There are 11 hidden switches. A switch that is on adds its own fixed numbers to the row, and there is some noise. The rows also spread widely along 17 directions, which tell nothing about the answers.
Known rows, each followed by its switches (1 for on, 0 for off):
[ 10 -10  -9  66  15  18 -22 -13  12 -20  15   0 -23 -14   4  31  34   2
 -27   8  -5  17  10  15 -10  29 -19  61  13] => 1 0 0 0 0 1 0 0 0 1 1
[  9 -15  14  18  62 -40  -9 -36  15  12  22 -28   2 -19  52  -3 -22 -14
  -7  -6  43  29  21 -10 -30   2  12   9   7] => 1 0 1 0 0 1 0 1 1 0 0
[ 15   3 -23  21  11   2  71   8  -6  35  14  42  40   5  50  17  24 -22
  28   3  -9  24 -36 -29   0 -18  23  22  17] => 1 0 1 1 1 1 0 1 0 1 1
[ 19 -15  47 -37  62 -14  23   2  15  47  21  26  15  25  45 -19  47 -48
  30 -10  -4  38  -1 -55 -12 -11  34 -26 -25] => 0 0 1 0 0 0 0 1 1 1 0
[ -3 -12  32  21  52  -9  12   1 -13  -4  -1 -41  45 -24  11  12  17 -36
  -3 -38 -17  23 -46 -64  35 -58  28  39 -26] => 0 1 1 1 0 0 0 0 1 0 1
[ 41   9  20  -1  -7  15   2  24 -11  -3   5   1 -18 -38  37  30  -3 -26
 -23 -22  54 -12 -16  24 -32  12  -8  36  12] => 1 1 0 0 0 1 1 1 0 0 1
[-13 -22 -13 -11  74 -19 -22 -38   8   8  24  29  -4  -6 -10   1 -31 -25
 -20 -16 -15  74  -5 -27 -28 -11  10   7   1] => 1 0 0 0 0 0 0 0 0 1 1
[ 46   5  67 -33  23  -7   2  22  18  43   1  -4  -2  67  -3 -13  11 -15
 -13  37   3  31 -14 -53 -11 -49 -21  -7  -5] => 0 1 0 0 1 0 0 0 0 0 0
[-26 -33  18  -2  59  -6  19   1 -12  26  26   3  13 -39   8  14  20 -58
 -53 -20   7  27 -40 -46   3 -15  50  39 -31] => 1 0 0 1 0 1 1 0 1 0 0
[  6  21  -8  19 -15  13  -5  37  48   2  -1  31   2  20  26 -24  23  -9
  -7  23 -33 -10   8 -10  -5 -20  -7  18  10] => 1 0 1 0 0 0 0 0 1 0 0
[  5   1 -19   3 -13  -8 -15  20 -31  -2  25  54 -19  25  25  -9   9   1
 -40   0   8  -7 -32  23  27  20  25   0  12] => 1 1 0 0 0 0 0 1 0 0 1
[-14   6 -30  15 -12  -9  -3 -10  60  25  10  45  32  38  47 -31  48 -12
  47   1 -54  42  10  23   0   0   2 -13  38] => 1 1 0 0 0 0 0 0 1 0 1
[ 15   3   5  12 -23  -9 -25  35 -31  -2  18  26   3  11  43  30  16 -16
 -29 -29  16  16 -10  -8  -1 -14  27  29  19] => 1 1 0 0 0 0 1 0 1 1 1
[  8   1   2  13  12  -9 -17 -19  41  46   5  24  -6   2  68  -6  30 -49
 -16  14  12  20  40 -29 -11  40  10  35 -13] => 1 1 1 0 0 1 0 0 1 0 1
[-35  -2  38 -20  42  14 -10 -11  -6  21  44  67 -12  13  13   2  25 -18
 -45  10 -14  95 -55 -11 -28  -4  29   2  17] => 1 1 0 1 0 1 1 1 1 1 1
[   3  -34   31   23    4   -4  -38   38   39    9   22  -23    2  -19
    8  -18   -8  -31 -105  -21   34   13    4  -14  -24  -36   17   36
   26] => 1 1 0 0 1 1 1 0 1 0 0
[ 51   2  -5   0  43 -24 -32   2  14 -28  19 -15 -14  -6  35 -18 -29   1
  -9  -9  46 -18  25  12 -23 -11 -12 -14   8] => 1 1 0 0 0 0 1 0 0 0 0
[-15  44  19 -21  23   0 -31  -9  -2 -33  16 -12 -30  12  43  -5  -6  32
  28  31  47  28  15   6 -40 -12  -8   7  -2] => 0 1 1 0 1 0 0 0 0 0 0
[  5 -17   6   7   5  14 -29  21  44  19  15   8   5 -12  31   4  59 -46
 -20 -23  15  31  50 -21 -28  21  32  31 -12] => 1 0 0 1 0 0 1 0 0 1 0
[ -5   1 -20 -14   0  12  28 -21  -5  38 -20  49   3  22  12  30  27 -41
   1   9   1  37  33 -68  17  -3  13  28 -29] => 1 0 0 1 0 1 0 0 0 1 0
[ 46 -29  66   4  30   6 -49 -44  -6  42  -9  27  -7  18  63  37  26 -71
   4 -24  -5  28   8 -44   8  43 -26  38  -3] => 1 1 1 0 1 1 1 0 1 1 1
[ 18 -32  48 -20  89   1   3  -6  18  12  27   2 -25 -20  10 -17  33 -49
 -16 -13   9   4  -8 -31 -18   8  18   2 -38] => 1 0 0 0 0 0 0 0 1 0 1
[ 19 -25 -19  13 -12  35 -20 -27  39   6  -3  35 -27 -14   5  31  25 -26
  -3 -22  20  29  48  38 -25  45 -30  23  38] => 1 1 1 0 0 0 1 0 0 1 0
[  8  -2   9   5  18  -1  60 -20 -22  18  18  50  30 -22  54  15 -19   2
  51  -2 -16   4  -2 -44 -44  11  18 -18  36] => 1 1 0 0 0 1 0 0 0 1 0
[  6  -2   9  -9  -3  19 -18   4 -52 -35   2  60 -14  26  19  13   5  -2
  -1 -24 -13  -7 -28 -18  33  -5   8   1   6] => 1 1 0 1 0 0 0 1 0 1 1
[ 14  27  24  28  67  16   7 -32  45  -6   0 -56  32 -12  29 -32  67 -18
  39   8 -10  30 -20   1  31 -20 -11  13 -40] => 1 1 1 1 1 0 0 0 0 1 0
[-13  25 -30  13   2 -22 -10 -28   6   5  14  12  41 -21  34 -11 -21   4
  -9 -16   4  65  43 -39 -12   2  42  -2   6] => 1 1 0 0 0 0 0 0 0 1 0
[-20  -1  19  -8 -27 -22   4  57   7  42   3 -12  17  38  53  36  20 -38
  -7  -1  36  26 -24 -13 -31 -76  19  55  20] => 1 0 0 1 1 1 1 0 1 1 0
[-44  -4   2  14 -14   8 -15  10 -11 -24  34  19 -10 -13  34 -11  22  20
 -14 -19  16  15  -7  41  -8   4  37  -7  31] => 0 0 1 0 0 0 0 0 1 1 1
[ 46  32   0 -60  23  -1  -7  14  18  21 -12   3 -14  26  17  19  31 -51
  14 -18  51  50  15  -6 -12 -45 -11  20 -43] => 1 0 0 1 0 0 0 0 1 0 1
[-83   8  28  10  -7   0 -17  -1  42  37   3 -28  34 -46  40 -47  -7 -28
 -35  -4 -28  33 -46  24 -14  -3  43  22   6] => 1 1 1 0 0 0 0 0 0 1 1
[-46  -6  61 -23 -13  24 -11 -16 -16   4 -25  -2 -12  34   5  -4  30  -8
 -11   8  14  17  -3 -27  30 -28   4   6 -21] => 1 0 1 1 0 1 0 0 0 0 1
[-16  77 -18   8  13   1  32 -21  -8 -29  14  -5  26 -19  57   2  40  27
  61  19  17  49   1   3  -9 -13  24   2 -20] => 1 1 0 0 0 0 1 0 0 1 1
[-50  -4  13 -25 -28  48  21 -24 -18 -12 -24  40 -16 -21   2 -18   8  -8
 -20 -17   5 -18  -4  -5  38   8  22 -18 -10] => 1 1 0 1 0 0 0 0 0 1 1
[-27  47  37   2 -12  13 -70   5  12 -23  -6 -15 -12  23   7 -25  23  10
 -49  28  -5  44  21 -24  13 -19   5  16 -35] => 0 0 0 0 0 0 1 0 0 1 0

New rows. What belongs after each?
[-35  26  54 -30  22   1   1  -2 -31  12  -2 -12   0 -11  26  18 -16 -14
 -13  15  23  33 -25 -44 -28 -29  22  26 -32] => 1 0 0 1 0 1 0 0 0 1 0
[ 15 -37  13  58   1 -11 -34   5   9  -8  17 -27   8  25  25   4  38   1
  -2 -20  -3  -5  -7  33  17   0  -6  24  32] => 1 0 0 0 1 0 0 0 0 1 1
[ 24 -27 -26  22  -3  -5 -12  45  29  18   9  27  13  -4  10 -16  -2 -46
 -68 -31 -12  -7   2 -31  16 -30  20  25  16] => 0 1 1 0 0 0 0 0 1 1 0
[-46  -5  46 -16 -20   8  -7  58  -7  -2   4 -12  23  14  22 -14  19 -16
 -14 -23  -1   5 -42 -20  -5 -70  39  18   2] => 1 0 0 1 1 0 0 0 0 1 1
[  7  60  18   5  25  21  47  20  16  -4  22  -1  33 -49  33 -45  29   7
  13  19 -25   1 -41   0 -18   0  28 -12 -31] => 1 0 0 0 0 0 0 0 0 0 1
[ 45  48 -12   7  22  -8  32  30  10  41  29  29  24  -5  54  -4  22 -20
  11  22 -17  38 -53  12 -24  13  15  13  -4] => 0 0 1 0 0 0 0 1 0 1 1
[  3   6 -39  15   8  12  40   8  26   2  -6   3 -21  23  21   4  83 -19
  29  17  30 -12   7  34  31  -5  -1  23 -23] => 1 0 1 0 0 0 0 1 0 1 0
[ 20 -12  13   5  10  -6 -39  -8  39  -8 -11 -21  -2  29   6   2   6 -11
  17 -18   6  29  28   5 -15 -32 -33  13  20] => 1 1 0 0 0 0 0 0 0 0 1
[-21 -19  45   4  19  21  -8   4 -20 -11  36  16  12 -27   1  -2 -26  12
 -51 -17   8  50 -30 -29 -35 -20  25   8  39] => 0 1 1 1 1 1 0 0 0 0 1
[-17  13  26  19  26 -14 -38   3   5 -41   2 -27  -5  -7  46   5 -11   4
  38  -4 -20 -13 -17   3 -23 -25 -16  30   7] => 0 0 0 0 0 0 0 0 1 0 1
[ 17 -20  24 -17  61 -10 -23  -3  40  11  16  12 -16  12   9 -19  14 -41
 -31  -7  11  32  30 -47 -19 -23   8   2 -22] => 1 0 0 0 0 0 1 0 1 0 1
[ 14  -4 -28   2 -16 -14 -29   4 -12  -2   7   6  -4  67  47  -1  79 -10
  24 -19  36  10  -1  55  60   2  10   5  -7] => 1 0 0 1 1 0 0 1 0 0 1
[ 18  42 -31  30   1  -2  17   4   6 -17  16  -3  23 -30  19 -31 -21  20
 -33  -1   3  19 -28  20  12 -18  15  -7  11] => 0 1 0 0 0 0 0 1 0 1 1
[  5 -19  23   5  22  16  11   7   2   6  26  38   9  10  17 -26  20 -12
 -31  -2 -10   5 -25 -28  10 -10  24 -15  12] => 1 1 0 1 1 0 1 0 0 1 1
[-37 -27 -14 -11  19  -9   6 -23  27  15   2  22  10 -14  20 -16 -37 -19
   5 -14 -12  17   5 -19 -20  -9  15  -4  24] => 0 1 0 1 0 0 0 0 0 0 1
[ 10 -39   9  17  80 -35 -49 -51  22  25  15   2  16   0  28  -4  -7 -57
  -3 -38 -39  60 -25 -17  13   9   0  19   4] => 0 1 0 0 0 0 0 1 1 1 1
[-50 -10 -28  38  21 -22   3 -28 -37 -19  29 -14  20 -25  45  15  20   6
  22 -17   3  12 -42  29  22  18  41  38   8] => 1 1 0 0 1 0 0 0 0 0 1
[ 14 -10  25  31  43 -21  11  -7   8  23  43  -3  20  -8  55 -16  17  -5
   0   1  -7  24 -59  30 -11  11  10  -4  34] => 0 1 1 0 0 1 0 1 1 0 1
[ -6 -53 -27  25  18 -15 -43  -6  21  -2  -3  10 -41 -15  27  -2 -46 -39
 -40 -19   3 -47   1  24  -1  25 -10  36  21] => 0 0 0 0 0 0 0 1 0 1 1
[ -7 -27   8 -13  47  -2  44  -3  29  43  23   1  -5  -9   8   3  42 -39
 -22  -5  54  67   6 -24 -31 -18  31  16  -3] => 0 1 1 0 0 1 0 1 0 1 1
[-55   2 -23  22 -13 -32  27  23 -38  11  29  17  11  33  49  -2  38  14
   6  28   1  -7 -40   5  27  -7  60  19   1] => 1 0 1 0 0 0 0 0 0 0 1
[-41   1   6   5  -2  -1  -4  52   0  17  31  27 -17  32  15  -1  62 -16
 -44  26  -5  21 -24 -16  -5  -9  48  41 -18] => 1 0 0 0 0 0 0 0 0 1 1
[-17  -8  32  -1 -24 -10 -25 -12   8  30  -3  19   3  19  19 -39 -41   4
 -60  18  -7   2  19 -24   0   6  11 -23  17] => 1 0 0 0 0 1 0 0 0 0 0
[ -5  -1  47  60   4  17  -3 -17   8 -24   4 -29  31  -8  24 -18  46  12
 -15 -16 -13  15   0 -27  33 -23   8  14  10] => 1 1 0 0 1 1 0 0 1 1 1
[-37 -31 -23 -20   2 -32  14 -16  -7  24   2  -7  18   0  15   3   2 -32
 -12 -51  45  47  18  -8  14 -44  50  -8   2] => 0 0 0 0 0 0 0 0 1 1 1
[-42  10  13  21   8  15  -8   0  17  -8   7 -14  31 -69  37 -13 -18 -18
 -17 -35  -8  35 -18  -5 -29  -5  37  33   8] => 1 0 1 0 1 0 0 1 0 1 1
[  7   9  16 -14  24  19  38  66  10 -17  32  19  -1 -32   7   4  18 -14
  -7 -20  10   4 -38 -11 -55 -51  23  20  12] => 1 1 0 0 0 0 0 0 1 0 1
[ 32 -41  -3  17  34 -10  45 -12  38  40 -15 -25  10  24  -3  -1  46 -51
   0 -12  16  12 -13  -7  39 -41 -16  17  -4] => 0 1 0 0 0 1 0 1 0 1 1
[  6 -35 -10 -22 -17 -15   0  29   8  29  16  31   0  37  17  23  22 -29
  -3 -42  45  58  20  12 -36 -36  19   5  42] => 1 0 0 0 0 1 0 1 0 1 1
[  2   5  26  54  46   2  14 -13  -3 -52  12 -60 -15 -37  17  -8  10  29
   1   7  22 -31 -25  28   6  -9  -4  17  -7] => 1 0 0 0 0 0 0 1 0 1 1
[-32  35   9  -8   0  -8  -8  -9  -4   9   7  -3 -19  24  29   7  -9  16
  -4  44  21  41 -23  13 -16 -15   2  18   4] => 0 1 0 1 0 0 0 0 0 1 1
[  6 -21  12  14   3  12  42  60  -3  -9  36  -1  -5 -12   5 -16  21   3
 -62  -4  51 -16 -23 -14  -8 -48  39   4  22] => 0 1 1 0 1 0 1 0 0 1 1
[-52  -5  43  12  -9   3  10  26  17  10   3 -12  23  29   4 -29  17   8
  -7  25 -39   5 -50 -15   5 -52  11  12  21] => 1 1 0 0 1 0 0 0 0 0 0
[-22 -33  31  11  43  16   2 -41  21 -21   4 -16 -17 -24  -3  10 -10   9
  28 -10   7  18  14  15 -41  -3 -21  -2  30] => 1 0 1 0 0 0 0 0 0 1 0
[ 39 -11 -17  35  43 -12 -10   7   6  -4  28  -8 -18  26   3  -8  21  -2
 -39  17  13  -1 -39  34  25 -18 -18  16   1] => 0 0 0 1 0 1 0 0 0 1 1
[-30 -12  17 -25  32   1  14 -25  20   4 -18  11  -4  38  26 -31  52 -32
  39  -1  -6   4  28 -56  35 -31  16 -13 -40] => 1 1 0 0 0 0 0 0 0 1 1
[ 15 -16  22 -42   7  -8 -17  10 -28  18  13  55  19  15  55 -40  -7 -32
  -6 -44   3   0   4 -41  17   6  47 -50  -5] => 0 0 1 0 1 0 0 1 0 1 0
[-27 -30 -27 -13  44 -18  18 -58  10  48  33  34  19 -11   1 -10 -19 -23
 -18 -14   8  98 -27  29 -13  -2  19 -27  32] => 0 0 1 0 0 1 1 0 0 1 1
[ -9  45  19  -3   8  11   6  19  30  29   9 -19  34   8  24 -33  63 -23
  -1  13 -12  65 -59  25  13 -38   9  13 -20] => 0 1 1 0 0 1 0 0 0 1 1
[  1 -14 -40 -11   7 -28 -17  51  14  30  36  31   7  33  46   9  44 -48
  -7 -32  16  35 -36  41  -9 -29  31  29  21] => 1 1 0 1 0 0 0 0 1 1 1
[-30 -59  -5  -2  30 -21  20 -11 -32  26  18  19 -17  49  -5  51  30 -18
  -2   9  29  28 -20 -13  12 -18  22  27  14] => 1 0 1 1 0 0 1 0 0 0 0
[ -7  30   0 -24  42  15  -4 -15 -34 -12  23  66 -38  -7  27 -11  24 -12
 -19  23  -1   6 -14 -25  11  53  33   5 -52] => 1 0 0 0 0 0 0 1 0 0 1
[-25  -7  -4  26  27 -25  -5  18  16   4  26 -43  35  11  21 -13  61 -17
 -10 -26  10  53 -50  40  31 -54  39  18   5] => 1 1 0 1 0 0 0 1 1 1 0
[  5 -26   1   7  63 -25  22 -23 -17  26  21   3   1  12 -17 -11  -9 -22
 -61  11  10  38 -34 -38  29 -26  23  -1 -21] => 0 0 0 0 0 1 0 1 0 1 0
[ 15 -40  -9  -2  16 -26  -2 -10 -36  25   7   9 -14  23  40  63   9 -34
  27 -26  44  11   5  -3 -12  10   8  44  11] => 1 0 0 0 1 0 0 0 0 1 1
[ 42  -3  43  -7  -9  24  25  -3 -32  -3  -4   1  15 -16  27  21  14   3
  17 -24  41  -5  18 -23  -3   0   1 -18   6] => 0 0 1 1 0 1 1 0 0 0 0
[-17  -1  27   2  40  13  50  -8  27  17  -5 -22  -1 -46 -11 -29 -11 -23
 -44  24 -10 -21 -47 -12  11 -25   3   2 -26] => 0 0 0 0 0 0 1 0 1 0 0
[ 17 -21  13  22  85  -1  53 -52  32  19  41   0   7 -54   8  -4   0  -9
   2  -1   7  46 -16  11 -45  16   5 -21  22] => 1 0 0 0 0 0 1 0 1 1 1
[-21   3 -12   5  29  22  66   4  -2 -22   8   2  12 -30  -9  11  64 -16
  22 -30   5  27 -37   1  21 -44  26  19 -13] => 1 1 0 0 0 0 0 1 1 0 1
[-20 -18  44   1  38 -22 -28 -15  54  41  25   2  43  39  48 -66  48 -29
  -1  -7 -38  58 -14 -16  14 -11  35 -27   1] => 1 0 0 1 1 0 0 1 1 0 1
[ 19   5  -1   2  41 -11 -62  37  51 -24  20 -14   6  24  24 -12  27 -22
  11 -25   0  50  20  -5 -42 -54   0  28  -1] => 1 0 0 1 0 0 0 0 0 1 1
[  8  -3   0   5  36  22  35 -14  -9   7   5  12   0 -33 -13  26  16 -23
   2  -8 -13  19 -45   1  -1   8  -5  30  -8] => 1 1 0 0 0 0 0 0 0 0 1
[ 51  41 -11   5 -10  12 -32   2  19 -20  -5  16  -8  -1  27  -4  -2  -3
  -9  -5  17  16  33  10 -11   2 -21   3  -3] => 1 0 0 0 0 0 1 0 0 1 1
[-19 -35 -25  26  28   9  54 -43  26  -6   0   7 -31  20 -24 -28  25  15
 -12  36  12 -28   5  26  41 -12 -16 -30   9] => 1 0 0 0 0 0 1 0 0 1 0
[  4   0  -7  33  11 -18   0   6  26  21  20  25  15   7  73   3  15  -8
  37  18 -19   1  36 -31 -42  30  20  20  18] => 1 0 1 0 0 0 0 0 0 1 0
[-11  62 -38 -28 -55 -14 -20  -2  -2  12 -30  28  11  25  52 -14 -31 -11
  10  13  -1  10   7   8  22 -16   1  -2 -11] => 0 0 0 0 0 0 1 0 0 0 1
[-12  -5   6  16   0  15 -27 -13  39 -14 -10   3 -32   8  -7  11  -7  -5
 -25   4   5  31  18  11 -21 -23 -33  33  30] => 1 1 0 0 0 0 0 0 1 1 1
[ -8 -18  -8  10   9  14  63   8  17  23  34  14 -14 -39  17  -3 -12   7
 -26  19  48   1 -13  28 -56   9  13   6  41] => 0 0 1 0 1 1 0 0 0 0 1
[ 32  11  51 -20   4  22 -26  50  21  14   3  21 -31  -4  35 -14  10 -40
 -36  14   5 -32  -6 -20 -40  10 -10  30 -22] => 1 0 0 0 0 1 0 0 0 0 1
[-13 -10 -24 -18  49 -16 -19   2  24 -26   4 -14 -44  -5  20 -25 -21 -31
 -38  -2  63 -22   1  13   6 -54 -10  13 -13] => 0 1 1 0 0 1 1 0 1 0 0
[-28  47  51 -32  27 -18 -24  -2   6  13   6 -15  20   7  83 -40 -20  -9
  10  23  18  24   4 -55 -26 -22  38  -3 -29] => 1 1 1 1 1 0 0 0 0 1 0
[-41  -8 -16  -4 -10 -20 -19   7  -8  14  14  13 -19  53  27 -14  46  -5
 -20  14  26  13   4  22  33  -5  34   2 -10] => 1 0 1 0 0 0 0 0 0 1 0
[ -1  26  10  15 -18  22  -1   0  -7  19   3  54   5  10  33  -3  34  -8
 -27  31 -35   5   4 -54  21  45  25  26 -21] => 1 1 0 1 0 0 0 0 0 0 1
[-40 -28  13   8  21   1  -4  18   6  14  29 -13  27 -70  25  15  -1 -38
 -16 -56   8  45 -26  10 -53   1  53  38  18] => 1 0 1 0 0 0 0 0 0 1 1
[ 11 -28 -13  25  24 -13 -20 -43  35  23  10 -18   7   3  31 -12  19 -17
 -16  -8  40  37  38   8  17  29   8  11   9] => 0 1 1 1 1 0 0 1 0 0 0
[-43   5  24 -14 -44   8  32  22  12  28 -23   2  21  19  54  -4  68 -35
  13 -11  29   5  47 -61  11 -39  44  19 -25] => 1 0 0 0 1 1 0 0 1 1 0
[-32  15  59  -8  18   5 -46 -11  -4  -1 -18 -41   9 -14  39   0   2 -27
  25  -5 -19   5 -45   8   3  -3 -10  40 -24] => 1 0 1 0 1 0 0 0 0 0 0
[ 29  43   9 -44  14  -4  48   7 -11  35  16  16  30  -6  63   9  39 -36
  25 -22  67  65   5 -26 -18 -32  43 -10 -21] => 1 1 1 0 1 0 1 0 1 1 1
[-37   8  -1  -2 -22 -17   9  39  -6  -5  15  30  -5  67  47 -31  50   5
 -18  13  29  12  -1 -25  32 -65  40  -8   7] => 0 1 1 0 0 1 0 1 1 1 1
[  6  37  -5 -27  24 -21 -20   7 -18  -2   0  19  19  10  32 -39 -32 -26
 -30 -19   2  36 -37 -26  26 -58  21 -11 -28] => 1 0 1 0 0 1 0 1 0 1 1
[ -1 -32 -24  -1  54 -18  -9  45   9 -13  41  21 -13 -11   4  16   0 -43
 -43 -35  21  28 -25 -15 -36 -65  21  38  13] => 0 0 0 0 0 1 1 0 1 1 1
[  3  25 -10   9 -33  16  33  30  -3  -5  -7  12   1 -45  31  -3 -23  -6
 -38  -2  27 -31 -15   7  -4  -3  21  18   5] => 1 0 1 0 0 0 1 1 0 0 1
[ 51  29  15  -3  12  15  38  49  26  38  16  17  15  12  21  -5  73 -39
  -5   7 -11  22 -49   5   1 -25   5  18 -15] => 1 1 0 0 0 0 0 0 1 1 1
[ 21 -39  34   3  27  -6 -36 -10 -37 -29  36  12 -19  12  20  14  11  15
  -8 -38  45  27  39 -17 -24   7  18 -18  22] => 0 0 0 0 0 1 0 0 0 1 1
[-41 -40 -11 -22   1 -18  37 -14 -46  18  -2  36  -7  10  15  10 -21 -20
 -27 -16  35  -1 -14 -37  36 -24  47 -10   8] => 0 1 1 0 0 0 1 1 0 1 0
[-47  16  -3 -12  30  -6  26 -11 -13  -1  43  21  16 -44  35 -11  -5  11
   7  -9  16  61 -32  10 -46   2  48  -9  19] => 0 1 0 0 0 1 0 1 0 0 1
[ 14  -4  36  -3 -25  13  41  17 -10  35 -12  24 -17  50   8  20  31  -3
 -14  36  20   0 -19 -15  10 -16 -14  14  18] => 1 1 1 0 0 1 0 1 0 0 0
[ -3 -36  35  36  75  -5 -26  -8  42 -17  38 -23  10 -50  12  -4   3 -13
   3 -26 -25  26   1  -9 -60   5   8  23  22] => 1 0 0 0 0 0 0 0 1 0 0
[ 28  50   9 -29  -8  -6 -27   6  20  -2 -51 -41   0  28  43 -21  12 -37
  22  -1  25 -24  15  -5  39 -48 -27  13 -52] => 1 1 0 0 0 0 0 0 0 1 0
[-34   1  35  13   3   6  27  14  11   1   6 -21  -6  67  -1  -7  89  18
  -9  44  33  40   4 -33  26 -64  19  18 -13] => 1 1 1 1 0 1 0 0 0 0 1
[-15 -41  22   3  50  11  -6  14  -3   4  28  -9 -18 -20 -15  22  21 -32
 -41 -15  18  28 -46   5 -19 -18   9  42   6] => 0 1 0 1 0 1 0 0 0 1 0
[ 58  19 -24  36  49 -13   4  10  41  -6  46  -3   8 -30  35 -13 -13   5
 -13   5  23  27  -1  23 -59  -5  -9   9  30] => 1 1 0 0 0 1 0 0 0 1 1
[-54 -32  13 -12  -9  -3  12  13  -9  13  15   8  -4 -28  35  18 -34  -9
 -14 -20  41  11  -6  -3 -50 -12  42  19  42] => 0 1 1 1 0 0 0 0 0 1 1
[-33  24  20  40  39 -17 -35 -30  22  -5  20 -21  47  -7  47 -57  29  -1
 -10  -2 -42  59 -20 -19  31   1  43  -1 -19] => 1 1 1 0 0 0 0 1 0 1 1
